The rows are grouped in 4 ways, from coarse to fine. Each group lies inside one group of the grouping before and may be the whole of it. The rows also spread widely along 17 directions, which tell nothing about the answers.
Some rows, each with its group in each grouping after it:
[-39 -25   2 -54 -43 -30   6 -20 -25  67  17 -26 -27  10  -9  15 -32 -30
  16  35  -2 -29   4  11 -35  -4   3  -2 -21  12 -47  41   2  14  57 -13
   7   5 -11 -27 -34   6  -6] => k950 k91 k949 moni
[ 20 -13 -14 -68  14  -9 -38 -33 -25  25 -21  11  15   6 -48  22  -7 -10
  28   7 -13   4   5 -11   9  34   3 -14  19  50  13  -8  11  11  -8  73
 -17  37  33  46  28   9 -17] => k950 k383 k79 Midur
[ 35 -21  -3   5  50 -35 -10 -23 -47  55   6  -3  62  51 -32 -11  24  20
 -29   2 -17   8  -1 -16 -25  60   5   5 -25  38  25  39  69 -51   1 -45
 -24  56 -38  36   5   1 -41] => k609 k252 k95 leso
[ 13   1  -4 -44   5  19  13 -49   2 -34  13 -10 -34 -29  14  -7  15  -9
 -29   6  15   8 -26 -28  -9   5  -4   1 -18 -12 -12  11  -9  28  13 -11
   0 -23  -2  16  13  24  -7] => k609 k313 k142 berit
[ -2   4  44  56 -10  -5  33  38  17 -39   6  -6 -43 -14  15  10  32  27
 -10 -10  21  35   9   5 -54 -30 -29   3 -11  -9  -1   2 -24 -21 -25 -37
  19 -11  -9   3 -17  -5  25] => k609 k902 k500 gegid
[ 16  10 -33  -6   2 -29 -44 -21  30   2  30   1 -13  10 -11 -13  -9  28
  -4  21 -23  17  10 -14   6  22  37  31 -13  14  -5 -25 -25  18   1  37
 -51  23 -17  33 -14  22 -18] => k609 k538 k68 zuso
[ 18   4  39  27  -3   7  -9 -44  18 -20   0  14 -70  20   3  -5  -7 -17
  24   6  24  17  44 -29  -6   8  12 -24 -42  28   8  -2   2  -1  34 -41
  -8  -7  -5 -10  -3  11 -13] => k950 k127 k864 tagul
[-46 -24 -29 -26 -17 -60  -5   0  11  44  -9  10  41  22 -40  -1 -42   4
  50  28 -49  -8  31   9   4   8  15  15   9  15  12 -48   2   3  23  52
 -15  12 -18  43 -36  14   0] => k950 k127 k969 Varul
[-30  22 -46 -29  29  -2  37  21  50 -55  -3  11 -18 -55  -2   6  18  26
 -14  15 -36  -7   2  21  -4   8 -15  22  -7 -35 -18 -42 -19   3  -2   3
 -12 -19   5  53 -17   4 -19] => k609 k313 k142 dasor
[-48  26  62  36 -63 -19   7 -24   8 -58  -1  21 -74  31 -15  -1 -14   8
   8  25  18 -18  69 -40 -72 -33 -39  10 -42 -23 -34  -8 -42 -47  18  -9
  57  25  15 -20 -45 -34  45] => k609 k313 k530 kek
[-69 -12 -22 -35 -34 -36  -2  -7  -6  39  11   0  10  -6  -2  -2 -15  14
  23  48 -30  26   7   9 -41 -31  18   5  24  -6   5 -55 -25  -5  37  53
 -39   6  -4  53 -43   1   6] => k609 k538 k575 loto
[ 58   5  55  -5 -55  13 -59 -21 -18 -18   5 -18 -19  27 -39   8  16  -1
 -10 -15  25 -19  13 -43 -43  -7 -13 -21  12  37 -10  33 -32  22 -52  61
  36  66  34  -2  51  28  16] => k609 k252 k275 nidez
[-30  -7  -1   5 -10 -19  26  44 -17  41   6 -15 -51  42 -11  53   5  12
   0   8 -12 -16   1  40 -56  -7 -14 -31 -13  10 -29  13   9 -16   5   3
 -33  41   5 -11 -48 -29 -31] => k950 k383 k905 Soris
[  7  18  45  15 -27   2 -17 -17   6 -43  -3   9 -17  11  -2  21  23  11
  -6 -23  18  -3  14 -22 -80   6 -10  13  -6  -9  -6   4 -29 -18  -3  31
  54  -1   8  -1  -9  20  52] => k950 k91 k949 Laku
[ 11 -23  -3 -39 -12  -1   7 -51 -13   5  -8  12 -28   3 -21 -14 -35 -34
  45  15  11  -6  20 -17  16   3  11 -24  -4  25 -17   7  11  19  22   0
  -7 -12   2  -2  10  24 -25] => k609 k902 k398 Zimuv
[-24  -4  13 -28  -4 -15   0 -58 -19  -4   5   1 -78  -1   1 -15 -15  -1
  14  49  17  53   8 -18 -10 -35  -7 -17 -24   2  -2 -11   1  -4  32 -28
 -37  -2  17  21 -29 -26 -23] => k609 k252 k275 luri
[  2  -5   8 -12   1  19   4 -24  14 -30 -46  22 -20  16 -30   8 -21 -25
  45   2 -13 -37  51   0  -3  11 -13 -55  -8   8  -2 -17   6  19  13  -2
  18   8  29  21  18  24 -28] => k609 k902 k500 zumas
[ -4  25  12   4  40 -60 -56 -33  -4  15  -6  13  51  49 -38  35  36  48
   5 -17 -34  14  10 -11 -72  58 -29  44 -28  26  19  14  29 -75  25  11
  15  23   2  54 -32  -9  27] => k950 k127 k50 kabe
[ -6  -5  28  32  -7 -13  -4  20  41 -28 -29  10 -48  28  -9  41 -25   4
  27 -16  -8  -4  39  21  -4  12 -24 -15 -28  -5   1 -10 -18  29 -17  10
  27   7  14  -1 -23   4  20] => k950 k91 k590 dubat
[-19 -11  -7  -9  25  13  44  41  40  -4 -11   6  -2 -37  45  60   3  -8
  31 -33  -7  22 -23  77 -44  16 -13  -5  19 -21 -38  18  -9 -11  31 -31
  21 -80  -2  -1 -21  41  15] => k609 k313 k604 mik
[ -3   1 -23  -5  21 -16   4  32  -9   2 -13   1 -52  40 -22  44   4  29
   6   1 -16 -10  -4  32 -39   5 -24 -27   0   1 -30   8  14   4 -25  13
 -32  33  27   5 -38 -19 -46] => k609 k902 k398 fili
[ 27 -11  19  21  26   5  23  16   6 -23 -27  42 -23 -10  -2  15 -12  -8
  25 -25  29  22  39   2 -19  39 -12  13  -2  16 -16   9  19 -40 -12 -26
  34  -8  -8 -12  -9  -1  18] => k609 k252 k95 zagar
[ -5  11   4  15 -10   6  35 -34   7 -14  26  24 -39  32 -22  16   7 -14
  -3  -3   1 -28  35 -24 -13  32  13 -19 -46  21  -5  -4  14 -65  23   7
 -35  31 -12   4   6 -22 -26] => k950 k383 k905 limak
[ -4  17 -15  -6   4  -6 -29 -31  30 -20   9  14 -35  16  -6   8 -11  -3
  -4  19 -15  -3  41  -6  -9  30  31   4 -29   5 -26 -11 -28 -17  27   8
 -20  15   8  10  -2   6 -22] => k950 k127 k969 Varul
[  4 -21  15 -61  -1 -22 -47 -31 -44  58   0 -18   0  -3 -46  27  13   1
   4  20   7  11   4 -45  10  40 -44  -3 -17  73  37  26  36   7  -5  34
  -4  76  29  60  25 -31   9] => k609 k902 k500 zumas
[  6   2   0 -26  32   7  -5  29   2 -14 -60  32 -29 -38  -1  18 -12  -6
  33  -3  15   9  35  16 -52  24  -3  23  25   7 -30 -19  -6   8   7  13
  55 -15  11  -3 -38  18  23] => k950 k383 k79 Midur
[ -4 -18  34  40   3 -17 -14  22   3  36 -24  26 -33  36   0  41 -25   0
  55   0   8  25  52  14 -18  38 -13 -18 -16  45  17   1  26 -17  17 -16
   8  30  -2  -4 -35 -11  16] => k609 k313 k530 kek
[ -2 -26  23  17 -31 -25 -17   2 -10  26  -8   5  50  22 -28 -27 -15  -1
  16  27 -23  10  51   0 -27 -11  25 -18  22  19   8 -15 -23 -18 -11  14
   1  41 -10  28  20  25 -10] => k609 k538 k575 loto
[-15 -15  13 -35 -17  20 -15 -10 -16   5 -19 -38  -8  15  20  33   8  -6
 -51  -5  -6 -21 -31   3 -64  -3 -21 -27   0 -43 -11  18 -29  76   5  15
  42  14  14  14  -8  36  17] => k609 k538 k575 loto
[  0 -24 -37 -55  -7  20   6 -16 -23  40  12  -3 -30 -20  12   4 -18 -29
 -36  28  16 -20   2 -32   8  54  30  12 -14  16 -12   1  14  41  20  23
 -13  45 -26   0  -4   9 -13] => k609 k313 k530 kek
[ 18   5 -18 -27  41  21   1 -15   8 -18 -26  28 -39 -32  19  11  -2  -6
   8 -15  25   8   6 -11 -39  48   5  25   1  -1 -23 -11  14  15  29  -4
  20 -30 -13   1 -35  24  13] => k609 k538 k575 loto
[ 41  17  40 -14  42  -3 -44 -54 -25 -47 -33  24 -46  23 -10  27  18  22
  14 -22  34  59  -4 -17 -60  10 -43  -1  -4   7 -10  27   9 -29  -7 -16
  25 -15  48  12 -13  -9  16] => k609 k252 k95 zagar
[ 43 -33  31  11  -4 -24 -60 -24  -7  20   5 -37   3  69   0  33 -19   9
 -38 -20  -5  24 -26   1  -5  23 -15  -8 -28 -10  -1  65 -19  55 -39  -1
  22  32   2  -7   9  27  17] => k609 k252 k275 nidez
[ 12 -19 -30 -31   3 -39  -6 -26  -8  39  33  13 -28  -4 -14   2 -24   3
   8  11  17  33  -4 -37  25  44  26  59 -20  40   1 -10  16  -4   7  49
 -42  13 -44   6 -36 -14  18] => k950 k383 k905 limak
[ 20  10   9  30  31 -19   4 -31  33 -58  -8  31  11  11  -5  -9   3  15
 -16 -23  -7   4  25 -22 -22  50   4  47 -39 -26   1  -5  -3 -26  -2 -17
  38 -26 -33   9 -17  21  30] => k950 k91 k949 moni
[ 26  10   4  -4  23  23  14 -35 -13 -27 -15  19 -43  -8   3 -12  21  -1
   6  -4  32   6   7 -37 -46  15   6  -7  -9  14   5 -15  27   2  23 -19
  -1 -13 -16   8 -16  22  -9] => k609 k902 k500 gegid
[ 30 -21  20  22 -33 -36  -3  11   1  -5  12 -11 -39   2 -50 -56 -24   8
  22  48   4  14  53 -23  34 -43   7  -6  -7  40 -11  -3 -23  19 -53 -17
 -27  45  -8  -2  15  -2 -42] => k609 k902 k500 gegid
[ 35 -17  30  36  38 -35 -51  13  -5 -13 -51  23 -11  37 -13  18 -17  36
  22 -13  10  54  32  -4 -30  29 -29  23  -2   9  10   6   1   8 -43  -6
  43  16   6   7 -40  -3  37] => k609 k902 k500 zumas
[-17 -38   2   7  24  13  31  38 -15  -5 -51 -11 -55 -17  28  -1 -18   0
 -50  19  16  11   9 -21   0  15 -25  -3 -23 -37  37 -29  13 101 -32 -26
  42  35 -24  15 -50  -5  19] => k609 k902 k398 fili
[-21 -17  13 -19   5 -38 -62   7  27  52   3 -36  33  32   6  89   3  25
   2 -21 -45  16 -34  30  -2  52 -52  -1 -28  12  38  34   0  44   8  35
  14  24  19  60  -8  13  51] => k609 k313 k142 berit
[ 48 -24  21 -15  -8 -24 -65 -17   6   2 -13 -10  74  11 -49 -30 -21  -8
 -27  21 -34 -19  55 -16  26  41   8  14  -9  19 -18  48 -38  13 -48  -6
  54  67   6  22  73  37  -8] => k609 k313 k142 dasor
[ 61 -29  31 -11   7 -16  -3 -40 -39 -41 -19 -12  42  34 -63 -35  17  10
 -10  -4  -8  20 -13 -21   6 -31 -22 -47  20  10  18  26  -3  13 -84   1
   1  21  29  38  70  25 -48] => k609 k902 k398 fili
[  9 -23 -23  -4  19 -19 -19  35 -29  19 -18   7 -16  -3  23 -14 -12  30
 -42  33  12  47   7  -7 -48  16  31  47  23 -16 -17 -16 -16  26 -32  14
   4  35 -30  -4 -59   4   9] => k609 k313 k142 berit
[-15  26   0  17  41 -27 -12  18   4  -3  11  -2 -61   2   8  24  34  46
 -39  22  -1  36   9  -1 -48  23 -14  36 -44   4  -4  -2   0 -35   8 -26
 -23  34  -5  24 -53 -44  -2] => k950 k383 k79 Midur
[-22   2   1 -34 -15  -6  46 -27  19 -32   5   8 -11 -26 -20  10   1 -14
  20 -12  -3 -19  -7 -15  -6  -1 -21  10 -13  -4  -3 -19  -6  -3  19  31
  17 -36  -5  26   0  14  24] => k950 k383 k79 Midur
[-10  11  -8  -2  -5 -45 -54   6  21  42  13  -5 -30  42 -23  37 -14  29
  49  19 -33   3  17  35 -31   8  -2  -6 -12  34 -23   9   3 -11  28  15
 -43  29  15  16 -39   3 -24] => k609 k252 k275 luri

New rows. What belongs after each?
[ 26   5   0  70  17  -3  14   4  18 -13   8  17   1  47   5   3  32  41
   1 -33  -6  18  -8 -24 -37  23  22 -11  -6  11  68 -60  28   9 -11  31
 -47  11 -51  43 -31  34  -2] => k609 k538 k68 zuso
[ 30 -10  -2 -11 -15 -14  26 -57  -9 -47  28  23 -21  23 -25   5  -1   8
  12 -33  28  28 -30 -43  -7  -2  -9  17   3   2  -7  -1  -5 -23 -34  58
 -21 -31  -6   4   3   1  22] => k609 k902 k500 gegid
[ -8 -46  15 -15   9 -15  77 -24 -24   3   1   3  -5  -2 -15  14  -5 -12
   0 -21  19  32 -29 -17  24   6 -48 -11 -19   2  32   8  37  -3 -21 -15
  -3 -18 -15  29   1 -22  10] => k609 k538 k68 zuso
[ 29 -14 -21 -20  26 -20 -13 -17 -10  -9 -26  15  16  38 -37   2 -12   9
  19   3 -26   4   7  25 -17  11  21 -22  18   1 -18  -2   2   4 -25  21
 -20   3  15  13   1  27 -50] => k950 k91 k949 Laku
[-35  -9 -17 -61  -2  -3  31 -34 -16  20   6  -5   8 -17 -10  10   5 -17
  15  23 -18   5 -16  25 -28 -15  -3 -32   8  -1 -17   4  11 -29  44  -7
 -27 -16  17  41   9   8 -39] => k609 k252 k275 nidez
[ -9 -39 -19 -37   9 -29  43 -35 -34   2  -1  21   2  21 -32   6 -33 -13
 -20   3   3  16  -2 -21  18  25  -7  20 -16 -12 -12   4  11 -29 -27  28
  -7  13 -13   7 -11 -35   0] => k950 k383 k905 limak
[-41  -4  42 -47 -30  -9  40 -29 -36 -18   2 -13 -31  10 -33  45  12 -17
 -25  -3  11 -23  -7  -8 -50 -19 -71 -14 -29 -14 -40  52 -16 -48   0   1
  47  16  47   2  11 -47  19] => k950 k383 k79 Midur
[  5  -3   8  -2 -29 -34 -21  -5 -19  14   9 -14  14  45 -32 -11  -5  11
 -13  21 -20 -19  15   1 -57 -16  23   5   3   1 -41  20 -34 -16  -8  20
   3  35  -7 -10  -7  20 -19] => k950 k383 k79 Midur
[ 39 -23 -27 -54  11 -15 -29 -10 -17  45   7 -11  -9  15 -20  40 -18  -4
 -25 -33  16 -35 -28 -33  -4  88 -21  52 -21  27 -27  50  29  51 -12  46
  29  36 -24 -13 -22  14  31] => k609 k538 k68 zuso
[ 22 -23  -7  38  20 -58  13 -17   9 -19  22  10  11  62 -28  -3 -18  37
 -22 -12 -20  38  -5  -4  19  17  -8  26 -30 -18  -1  11  -6 -26 -54  -4
 -33   9 -26  15 -17 -15 -12] => k609 k538 k68 zuso
[ -4 -23  14   5 -15 -16   5  15  -8  -5 -22  33  28   3 -16   7 -19  -6
   9  -1  -1  14  45   6 -36  18  17  16  24  -1 -10 -11 -23 -37 -28  40
  38  17  -1   3   1   6  28] => k950 k91 k949 moni
[  7 -22   2  13  21   7  14 -40  19 -44  -4  26 -43  13  32  29 -23  -6
 -28 -21  19  59  -2 -12  25  37  13   8 -35 -33  21 -16 -21  15 -19  18
  -7 -22  -8  10  -6  -6  30] => k950 k91 k590 dubat
[  0   6 -25  -8  35 -33 -27 -19  40 -44 -12  14  17  20 -14  27  -2  40
  23 -15 -45  37 -18  26   1  12 -15   3   4 -24  13 -25 -19  12 -20  40
 -21 -31  23  62 -11  22   0] => k609 k902 k398 fili
[ -6 -13   5  10  42 -20  -1   1  10  13 -30  22   1  29  -5  55  -3  12
  36 -25 -17  36   5  29 -18  40 -16 -13 -12  13  31 -14  26 -17  12  11
  -7  -8   3  35 -31  -2  13] => k950 k383 k905 limak
[  3 -33  47  16 -38 -43 -52 -12  -7  17 -23 -32  25  31 -27 -44 -36   0
  -8  40 -21  -5  47 -29   1 -17  -8  -1 -22   0  20  14 -31  69 -21 -21
  58  51 -14  16   3  33  19] => k609 k902 k398 fili
[ 23 -18  -5 -43 -18  -1  22 -33  18 -15  13  -2   7 -18 -14   4 -18 -32
  26 -19   1  -3 -19  10   8  -3  15  -1  10   3 -36  19 -26  11   6  23
   5 -55  -8  -7  29  51  -2] => k950 k383 k905 limak
[ 27 -19  -2 -13 -14  12  34  -9   0 -36  10  -2 -10  -9 -13 -16 -10 -19
 -46  -6  13 -19   3 -18   0   9   4  11  -8 -23 -40  25 -21   4 -43  -1
  25  13 -13 -14  30  16 -10] => k609 k252 k275 nidez
[  5 -16 -20 -31  -7  -6  13 -19   0  13  10   2   6   1  -1   0 -14 -13
  -9   1  -2 -25  -5 -16 -13  35  12  19 -10  -1 -21  12   7  15  17  11
  10  -2 -33  -2 -11  31   5] => k609 k313 k142 berit
[-11 -23  13   9 -27 -25 -27  38  31  37  31 -26  18 -17  31  32  -4   5
  -5  14 -21  53   0  59 -17  -5  34   7  12   3 -15  24 -63   1  -4   8
 -10  -7  -2  10  15  30  15] => k950 k91 k949 moni
[  3  37   1 -48  23  18 -11 -40  11 -15 -25  44   9 -50 -25  17  40  -6
  87 -17   9 -11  24 -15 -66  37 -13  -1  22  62   7 -26  41 -58  75  25
  16 -38  21  56   7  33  13] => k609 k902 k500 zumas
[ 17 -20 -14 -15 -11 -22  19 -10 -25 -28  12  -8  30 -24 -14 -68   4  15
 -49  34   2  27  -1 -26 -30 -35  31  38  25 -29 -29  -7 -42  -2 -42  -3
   4   0 -32  11   9  27 -14] => k609 k902 k500 gegid
[ 23 -37  -8  -9 -25 -49 -60  10 -29  64  16 -17  40  29 -17 -17 -18  28
 -15  33 -15  33   3 -21  -8  11  36  32  25  32  13  -1 -19  37 -39  58
 -20  66 -32  20 -12  24  10] => k609 k313 k142 dasor
[  0 -12 -50  26  19 -26  17 -12   2 -20 -16  31 -30  47 -18 -62 -45  16
   6  55 -30  -2  54  -3   5 -10  63  -9  -8 -27 -19 -57  -3  11  -8 -16
 -60  22 -36   0 -47  14 -81] => k609 k902 k398 Zimuv
[ -3 -13 -24 -54  -9   6  -1 -17  11  -1  41 -14 -60 -49  -5  18  -6 -15
 -42  29  14  12   6 -28  59  33  -9  18 -39  21 -20  23 -23  11 -19  18
 -31  42  17  26  38 -39 -10] => k609 k902 k500 zumas
[ -8  20 -29  11  21 -10  12  14  63 -49  14  22  -8 -26 -16  12  13  24
   9   3 -34   4  31  18  15  23  -1  12 -18   0  -9 -29 -21 -40 -10   9
 -33  -3   7  52  15  -3 -23] => k609 k902 k500 zumas
[  9 -13  -5  14  23 -35   4  42  19  -2 -12  -6  34  -4 -32 -13  11  33
  -7  16 -40   4  20  12  10  12 -16   7  -3  11  20 -13   5   8 -46 -12
  -5  37 -12  51   5  11 -24] => k609 k313 k142 berit
[ 67  14 -17 -43   8 -39 -60 -25  -2  -1  15  -2 -52  -2 -57 -33 -15  19
  25  26  11   1  20 -22  -1   8   9  41  -1  54 -70  33 -11  12 -20   5
 -25  24  11 -17  -7  12 -47] => k609 k538 k68 zuso
[-39 -21 -15   1 -21  15  -3  16   3   1 -12  13 -24  23  20  44 -23   1
 -34  19 -16  12  24   1  -4  24  14 -24  -1 -24  25 -47 -31  31 -22  70
 -15  65  13  34 -11 -13  12] => k609 k313 k530 kek
[  8 -16  36 -51  -5 -21 -76 -17   3  47 -34 -20  -3 -21 -12  24 -25 -14
  43   6   5   4  17 -12  -4  35 -41  17 -13  45  14  28  11  70  34  -2
  69  13  14  27 -10  34  56] => k609 k252 k95 zagar
[ 14  -2 -16  30  10 -13  28  21  54 -69 -16  16  22  20 -18  13  -8  21
  10 -37 -35 -16   3  31 -12   1 -11   1   6 -45 -22 -16 -33   8 -45  17
  18 -36  -6  14   1  43   0] => k609 k902 k500 gegid
[-13 -43   3 -11  10   4 -19 -25 -16  16 -53   7  -8  51   4  25 -42 -17
  -1  18 -22  22  20   8  13  18  14 -58  -6 -20  49 -33  -1  74 -11  28
  -3  34  18  32  -9  15 -11] => k950 k91 k949 moni
[ 31 -31  -6   4  32  -3   0  -1  -8   6 -26  24 -45  15  13  11 -32  -1
   9  -2  24  38  12  -8   9  40   6   8  -7   8  -2   0  19  35 -17 -10
  -1   3 -21 -16 -38   4   2] => k609 k313 k142 dasor
[-24 -41  -7 -22 -58 -23  87 -68 -51 -15  50  15 -39   9 -14 -57 -39 -28
 -25  41  41  24   5 -56   1 -50  27  17 -12 -26 -46   5 -22 -53  -8  -2
 -34 -11 -38 -34  -7 -35 -14] => k609 k902 k500 gegid
[-12 -15  53   9 -27  -2  -2  31  13 -11  -2 -22 -43 -53  19   0   1  -3
 -45  24  26  21  37 -25  -4   4 -38  34 -34  -3  -3  25 -41  29 -25 -38
  73  36  -5   3   1 -16  58] => k609 k313 k142 dasor
[ -5 -21 -20 -59   9 -18  -9 -39 -29  22  19  -5   9 -21   0   0   4   8
 -23  19   5  54 -31 -27   3  14   5  24   4  10  22  -9   7   1   0  35
 -31  13  -4  55   1  -6   9] => k609 k252 k95 leso
[-26 -28  10  -2 -37 -35  34 -33  25 -15  34  20  46 -23 -21 -17 -22  -6
  12   3 -13  38  15 -28  44   2  -2  30  -9   1  37 -28 -20 -46 -16  44
  -5  -7 -25  58  31  -4  45] => k609 k252 k275 luri
[ 16  20   2 -41  17 -18 -11 -39  10   0  13 -10 -19 -22 -32  -3  23  -1
   6   4  -1 -27   5 -20 -14  36 -15  24 -43  39 -17  29  25 -10  37 -27
   6  -2  -7  20   5  14 -16] => k950 k91 k590 dubat
[ -1   2  10   8   4 -10   2  25   7  21   1 -15  25 -16  -9   7  42  20
  20   2 -16   1   0  14 -49   0  -7 -13  10  33  20  -5  15  -9  16 -14
  -7   4 -12  46   4  33 -12] => k609 k902 k500 zumas
[-32  -3 -44 -13  66   5   8  16  21  15 -43  52  -1   4  20  83  -9   5
  35 -30 -18   9  16  41 -36  91 -12   6  -6  -2   3 -22  42 -36  45  17
   3 -16   4  36 -51  -8  19] => k609 k902 k500 zumas
[ 34  16  46   1   8 -23 -63   4  15 -13 -10 -21 -30  13 -25  42  26  31
  10 -21   0  23  -4   1 -34   9 -45   6 -15  32   6  25 -18  23 -26  19
  26  19  33  24  -4   7  30] => k950 k383 k905 Soris
[ -8 -10  12 -18 -14  -7  26   0 -16  11   8  -2 -32 -11 -14  -6  -2 -12
  -5  28  11 -11  27  -7 -21   1 -11  -2 -18  17 -38  30   3 -24   9 -39
   7  24  -4 -10  -2 -14 -22] => k609 k313 k142 dasor
[ -2  24  18   5 -13 -24 -28 -51  40 -57   9  24  -7  31 -16  29  -2  20
  31 -23 -14  12   7 -13 -25  14 -23  16 -19  -9  -4  -8 -28 -26  10  40
  15 -25  20  27  -8  16  40] => k609 k313 k530 kek
[ -1 -12   5  -4  10  10  25 -10   8 -32  -8  25   4 -18   9  12   4  -2
 -25 -12   8  18  11 -23  -8  37 -10  18 -10 -14  14 -11  -4 -15 -17  16
  26   4 -10  29   6  -1  33] => k609 k313 k142 berit
[-16   1   0 -20   0  17  -1  27  24   5 -26  14 -18 -46   2  17  -8 -13
  18   7   0 -19  46  -2 -15  37  -6   7  -4  20   6 -25   6  15  24  11
  35  26   0  30  -8  16  22] => k609 k252 k95 leso
[ 35 -22   4 -14  -3 -12   3 -38 -10 -19   4  36 -31  35 -29  20 -38 -15
  29 -22  24  21  17  -3  -2  20  -1  -1   6  12 -56  33 -12 -41 -29  27
  -9 -10  19 -32   8 -12  -7] => k609 k538 k575 loto
[-39  -7  -6 -23 -27 -33  23   2 -16   4  13   3 -11   5 -44   9  -8   6
 -36  20  -5 -50  36 -42 -20  30 -42  43 -42  -2 -28  15   4 -38 -12  19
  31  67  -8  13 -20 -51  22] => k609 k902 k500 zumas
[ 36  14  -5 -23  -3 -12 -37 -87 -23 -17  27  47 -21  44 -46   8  -1   8
  11 -12  23  13  19 -80  -2  56   8  22 -18  50  15 -12  26 -61  -6  85
 -41  49   8  31  11 -27  11] => k609 k252 k95 zagar
[-44 -53  30  -2 -48   4  31  12 -13  45  17 -17 -15 -13  31  30 -28 -41
 -23  24  16  25  26  16   0  -2  -1 -24 -19  -4 -17  42 -35 -14  11 -30
  21  21  -2 -10  23 -19  21] => k609 k902 k500 zumas
[ 42 -12   1   7  16 -19  -1 -34 -27  13   4   8 -21  30 -37 -30   4  10
   9   5  16  -8  14 -60   5  34   3   6 -27  48  28  -3  54  11  -9  -4
 -24  39 -37  14 -13   6 -24] => k609 k902 k398 Zimuv
[-19 -23 -12 -44  24 -29  16 -30 -18  26 -33  10 -36  59 -49  54 -44 -20
  26  -6 -19 -44  14   8  12  48 -50 -21 -51   8 -21  28  49   7  18  -2
   8  25  16  -3 -39 -33 -20] => k950 k383 k905 limak
[ -9 -43  -1 -16 -15 -35  35  27  24  19  -9  -7  55 -21 -25   1 -33 -19
  19  -5 -30 -22  11  25  20  18  -7  19   0  -5  -7  11  -7  26 -16   2
  45 -19 -31  10   8  39  19] => k950 k91 k949 moni
